There are 4 ways to turn a row about zero (a turn may also mirror it). The second row of each pair is the first, turned, with some noise. The first 36 pairs use one turn. New pairs use 3 turns, one after the other, and a turn may come again.
Some pairs, each with its turns in order after it:
34.5,24.0,-16.4,-12.8,-12.9,33.7,-29.2,-2.6
-4.7,41.4,18.5,-8.6,6.8,1.9,-21.9,-40.3  M

-15.6,9.5,7.4,13.0,15.1,-14.3,20.3,20.8
-16.1,4.5,17.4,28.0,0.5,-0.1,10.8,-22.6  G

-21.6,-17.2,-19.0,8.8,12.1,-13.7,13.3,11.4
-10.9,-32.2,3.7,9.2,-19.8,-6.6,10.2,9.5  M

-5.5,-4.0,-22.4,3.8,30.2,7.2,-13.1,-8.6
-10.1,-10.0,-3.2,-13.9,17.1,-32.9,-3.8,-2.1  G

20.1,1.8,17.0,11.4,18.3,11.8,26.1,5.5
6.1,-8.2,-0.6,-4.5,-34.4,1.5,23.7,11.8  X

8.8,16.2,-7.7,15.2,-0.9,-24.5,21.7,6.4
-6.3,1.8,-3.8,22.0,-22.7,-9.4,23.4,-6.8  G

-23.0,-10.1,-27.3,31.1,-2.3,6.9,3.1,-49.1
-0.1,35.2,32.1,-7.0,14.8,-43.2,12.6,-10.3  X

4.3,22.5,-18.5,4.4,16.3,14.8,-14.0,11.1
-19.5,8.6,24.8,-13.5,-0.9,-18.4,-8.0,-6.9  M

17.3,-12.1,-22.2,8.4,-11.9,-15.6,7.0,-5.8
12.9,3.8,-19.6,11.5,-7.8,-16.2,12.7,11.4  G

-13.1,9.8,2.6,10.0,-17.0,-5.0,28.9,7.1
18.7,8.5,23.8,-12.8,-9.5,17.9,-1.8,-4.2  X

11.3,-16.0,-20.3,-0.7,15.8,4.6,0.6,-20.0
-16.3,-5.3,-20.8,-12.8,-16.4,-2.0,-5.3,-17.7  M

27.6,-10.2,-9.4,13.9,1.0,-2.6,-21.0,-10.3
0.3,5.4,-15.7,-6.5,1.7,-16.9,4.2,-32.9  M

-5.0,-4.1,-10.7,10.6,22.4,1.9,0.3,-11.4
-15.3,-5.2,-11.3,-13.1,-11.1,-14.7,-4.2,3.5  M

3.3,19.9,2.3,0.1,7.0,-21.8,5.1,24.6
14.4,26.2,18.5,-4.5,-11.6,-3.0,5.3,-11.4  F

25.1,10.3,7.1,13.6,-1.3,6.6,-18.3,2.0
-20.7,12.9,1.2,3.1,6.8,-9.4,-19.7,-16.4  F

-6.4,-14.2,2.3,-15.3,6.9,-0.3,-13.2,-6.9
11.9,-13.3,3.0,-11.0,15.4,-1.0,-1.8,-0.4  G

36.0,-8.9,4.0,6.8,-19.6,-9.4,13.6,21.0
-23.0,21.3,15.6,27.3,-19.6,10.9,-3.0,6.7  F

-0.8,17.5,-29.4,12.6,22.3,-5.6,-3.6,21.5
-7.3,31.2,-13.8,-9.9,8.1,17.6,12.0,19.1  X

13.5,15.0,-5.3,0.4,11.2,-20.9,0.2,-25.4
25.5,6.3,-13.0,-0.1,13.3,-19.0,11.7,5.6  X

-33.3,-19.9,6.6,7.7,-10.2,1.2,-8.8,-30.9
24.2,-3.1,-27.3,9.8,-22.4,-12.2,-17.1,18.0  M

17.4,-25.4,-4.8,-0.1,22.1,3.3,11.6,-14.5
-11.6,-9.9,-24.3,-21.8,-14.0,9.3,8.6,-12.2  M

-1.4,-21.3,20.9,11.0,-3.8,32.2,-8.2,-9.4
-23.6,-8.8,11.5,6.9,-23.8,-19.6,4.0,-20.4  X

-6.5,-8.4,6.2,-10.4,8.0,1.3,-15.6,-5.9
9.2,-10.0,1.8,-13.6,14.5,0.0,-5.9,-4.0  G

13.7,20.2,-17.5,-5.9,24.9,-15.9,-7.8,-8.4
-16.9,-22.6,-0.8,-13.8,-10.7,-24.3,20.6,-4.0  G

0.1,-18.2,-5.8,2.7,14.5,3.0,11.4,8.8
9.3,-13.7,10.0,17.6,-9.9,-3.4,-0.2,4.0  F

-6.8,-12.1,19.3,-9.2,5.7,-5.7,-29.1,2.8
5.0,-0.9,13.1,-8.8,21.9,-3.1,-23.1,14.3  F

16.3,-40.4,-3.4,-0.7,1.1,14.7,-5.3,8.4
-6.3,-22.1,11.3,29.0,-0.5,11.2,-22.1,10.1  F

26.6,8.3,-20.4,3.7,-9.0,15.3,-9.8,-18.2
-23.6,-3.7,-23.2,1.2,-5.2,13.3,-13.4,-20.2  F

-10.7,16.6,-37.5,33.8,25.6,-6.2,-7.3,1.0
-36.2,-7.7,7.0,-1.9,-11.4,-47.2,4.3,0.2  M

5.0,1.9,-30.2,31.7,21.8,-2.9,-15.2,-7.0
17.4,2.1,-26.8,18.9,7.1,-0.5,-14.3,-33.2  F

9.0,5.6,-14.8,-17.8,-4.8,-28.1,-18.6,26.1
0.8,-5.9,-19.7,9.8,31.4,26.3,-10.5,13.1  X

12.1,23.5,-9.2,-15.9,-9.2,6.8,-5.7,13.2
-14.2,-0.9,12.8,-10.9,-17.1,2.0,7.0,25.1  G

2.4,13.4,-39.9,18.4,-13.7,-15.4,11.0,-17.8
7.0,2.9,-10.6,15.0,-36.4,-37.6,-0.8,8.6  G

-6.7,21.7,4.7,22.0,5.9,-0.8,-10.5,-3.2
3.8,21.3,-11.3,-6.5,-1.1,3.1,13.8,-18.5  X

19.8,1.4,21.5,4.7,-23.6,6.2,11.5,-6.4
19.2,-13.8,11.1,20.0,-20.4,0.1,0.2,-12.6  X

-8.3,10.0,13.2,15.9,-22.2,12.1,25.8,13.3
-17.7,7.9,11.3,11.0,1.7,-9.2,37.4,1.6  F

New pairs. What belongs after each?
-31.1,21.9,-14.5,-14.1,-8.8,6.4,-4.5,-14.2
-0.1,-18.3,12.3,-28.6,14.4,-19.7,10.4,-18.8  X M G

21.2,-8.4,2.7,8.5,41.9,2.5,14.2,29.9
29.6,-16.5,17.9,24.1,2.7,0.6,16.5,33.1  G F X

-7.9,12.7,11.0,-15.4,-16.2,0.8,15.4,4.2
-3.0,-13.2,-14.1,-23.2,-10.1,-7.6,0.7,1.5  X M G

-14.5,17.2,40.7,-3.1,-11.0,6.6,-19.6,20.1
13.8,-28.9,10.6,-21.4,-28.2,-23.7,-6.1,8.8  M M F

-5.0,-29.8,3.8,19.4,-0.1,0.5,-5.2,-2.1
7.0,17.8,20.1,9.3,-19.5,-3.4,1.5,-0.6  M F M

-5.5,11.2,0.9,16.3,-18.2,46.6,4.8,21.8
36.3,-26.9,-0.3,-21.0,-23.9,-12.7,16.7,-1.5  X F F

-36.3,-21.9,24.6,1.6,-13.1,-4.9,4.2,-22.6
-25.5,20.8,-10.4,-1.9,41.0,-10.7,-0.2,-14.9  G F X

-2.0,3.2,-11.1,3.5,-10.0,26.4,18.4,22.8
-19.3,11.5,17.7,0.3,-13.5,-12.0,6.6,-26.4  M M F

40.2,8.5,-24.5,22.8,-24.2,9.9,-37.1,-24.3
-33.9,-7.5,3.2,15.4,39.1,-20.8,-35.7,31.7  F X M

34.8,11.5,18.7,8.4,22.1,-9.8,-31.0,-2.7
22.2,-20.1,-8.2,26.0,-0.2,9.8,-5.5,40.5  M G F

-8.8,15.0,9.2,14.9,-16.7,4.4,-9.6,-10.4
-4.5,9.0,-15.4,2.7,4.8,-22.6,-1.9,-14.9  G X M

21.0,38.5,14.1,3.9,-6.1,3.6,2.0,-18.4
11.6,-24.4,19.5,-5.5,17.9,-7.2,-6.4,27.5  M M M

10.5,-1.8,-20.7,-4.5,12.9,32.2,-24.2,-4.5
-0.3,-3.5,-7.1,19.7,2.1,-8.3,-20.5,-38.8  F M M

-2.9,3.6,-13.8,-7.9,3.7,7.7,20.7,-15.7
-18.4,-3.1,-15.2,13.3,11.5,-1.2,9.8,-3.6  F M F

-13.7,-11.5,13.6,34.2,-13.8,-24.0,-23.2,-10.1
4.7,-25.7,1.9,-40.6,21.9,1.2,-7.2,-6.3  F M X

5.9,1.9,-11.6,-0.2,10.2,2.9,9.6,-4.7
6.6,15.3,7.0,-4.8,0.4,3.6,4.6,2.1  M M G

13.0,-31.7,-4.7,16.1,8.4,-3.5,6.2,-15.8
-4.2,-29.0,8.3,1.6,-25.8,-10.7,-9.8,10.7  X X X

16.4,9.5,-7.1,4.8,-12.3,9.3,-17.6,6.0
-20.6,-11.4,16.1,-3.2,2.1,-13.8,-7.5,2.1  M M M

10.0,3.0,7.6,22.7,4.9,-6.3,2.0,29.1
-8.6,-6.0,21.2,-10.3,-25.5,13.9,4.2,-0.1  M M M

4.5,4.0,-16.5,-11.4,-16.6,-17.1,-3.1,-11.4
-18.7,-2.9,9.2,7.6,-15.7,4.4,18.2,-9.6  G X X

24.7,-38.1,3.0,-4.0,-30.9,2.2,1.6,-1.9
6.7,-17.7,1.6,-19.1,-12.2,-20.2,42.1,6.2  F F X

-4.1,15.0,-3.8,18.1,12.9,16.4,10.2,18.2
6.4,-8.9,12.6,-22.3,-11.9,-9.3,-17.0,5.5  X F X

-20.7,-10.1,22.6,-25.6,34.3,5.1,-3.0,-21.0
-1.7,1.7,14.8,41.6,-22.8,-5.8,-22.4,12.9  X G F

-12.5,-2.0,11.6,-14.3,16.1,-29.6,-16.2,13.0
-4.0,-38.4,-0.4,-17.4,-0.3,-14.8,0.2,-1.3  X G M

-1.7,-33.7,11.5,13.6,-18.8,35.2,-9.5,-25.3
-3.1,-41.5,32.5,16.4,23.3,9.3,-7.8,3.3  F M X

8.3,-1.9,29.6,0.3,-21.9,6.6,20.3,15.6
16.5,-1.4,-18.8,30.4,-2.7,-0.1,5.3,21.8  M F M

9.8,3.8,-31.5,-2.0,-29.3,-15.9,-2.3,-10.0
-14.9,5.3,-14.2,-3.7,23.6,25.5,-12.3,-19.4  F G X

27.3,-4.7,-3.7,3.0,-24.7,16.3,-0.5,-18.2
11.2,-0.2,3.0,-39.3,9.6,-11.7,0.6,3.3  F X F

-16.2,-23.5,14.5,-13.4,-9.5,-0.4,10.7,3.6
-4.6,8.9,14.6,-6.6,29.4,2.3,18.1,-2.8  X F G

10.3,0.2,-1.0,-5.7,24.4,2.8,-1.9,4.2
4.1,-10.9,-13.6,-10.3,-0.2,-14.4,8.0,-1.1  G G M

-12.1,7.2,32.0,1.9,12.6,-28.9,6.6,3.5
-2.7,-34.3,6.6,25.0,-16.8,-9.5,7.3,-2.1  G F M

-9.9,36.1,8.9,-24.4,4.8,-6.8,-2.5,-2.5
-17.6,-27.6,-11.6,-11.2,19.4,14.9,-11.3,-4.2  X F F

34.2,-15.7,-9.0,15.1,-3.0,-13.9,-11.5,-12.7
33.7,5.9,-10.0,7.1,-0.1,-20.7,16.1,8.0  M G G

-15.7,2.7,6.1,-16.4,-3.5,-7.9,-1.2,-10.7
16.0,-18.5,-0.9,-0.5,8.5,-10.1,0.0,-2.5  M M X

-4.5,23.4,2.4,-16.1,-35.4,-15.6,19.1,-6.6
-3.9,-9.2,1.0,26.7,30.5,21.3,6.6,22.2  M M M

5.2,-4.5,-19.7,10.1,19.5,6.9,-32.2,5.7
-18.3,-9.7,-12.7,16.7,11.7,-2.5,-30.4,-15.1  F M M

-13.2,-28.3,-14.9,-24.8,-24.6,37.4,-0.6,3.3
-25.7,21.9,-38.3,-13.3,0.4,-8.1,30.6,4.8  F G X

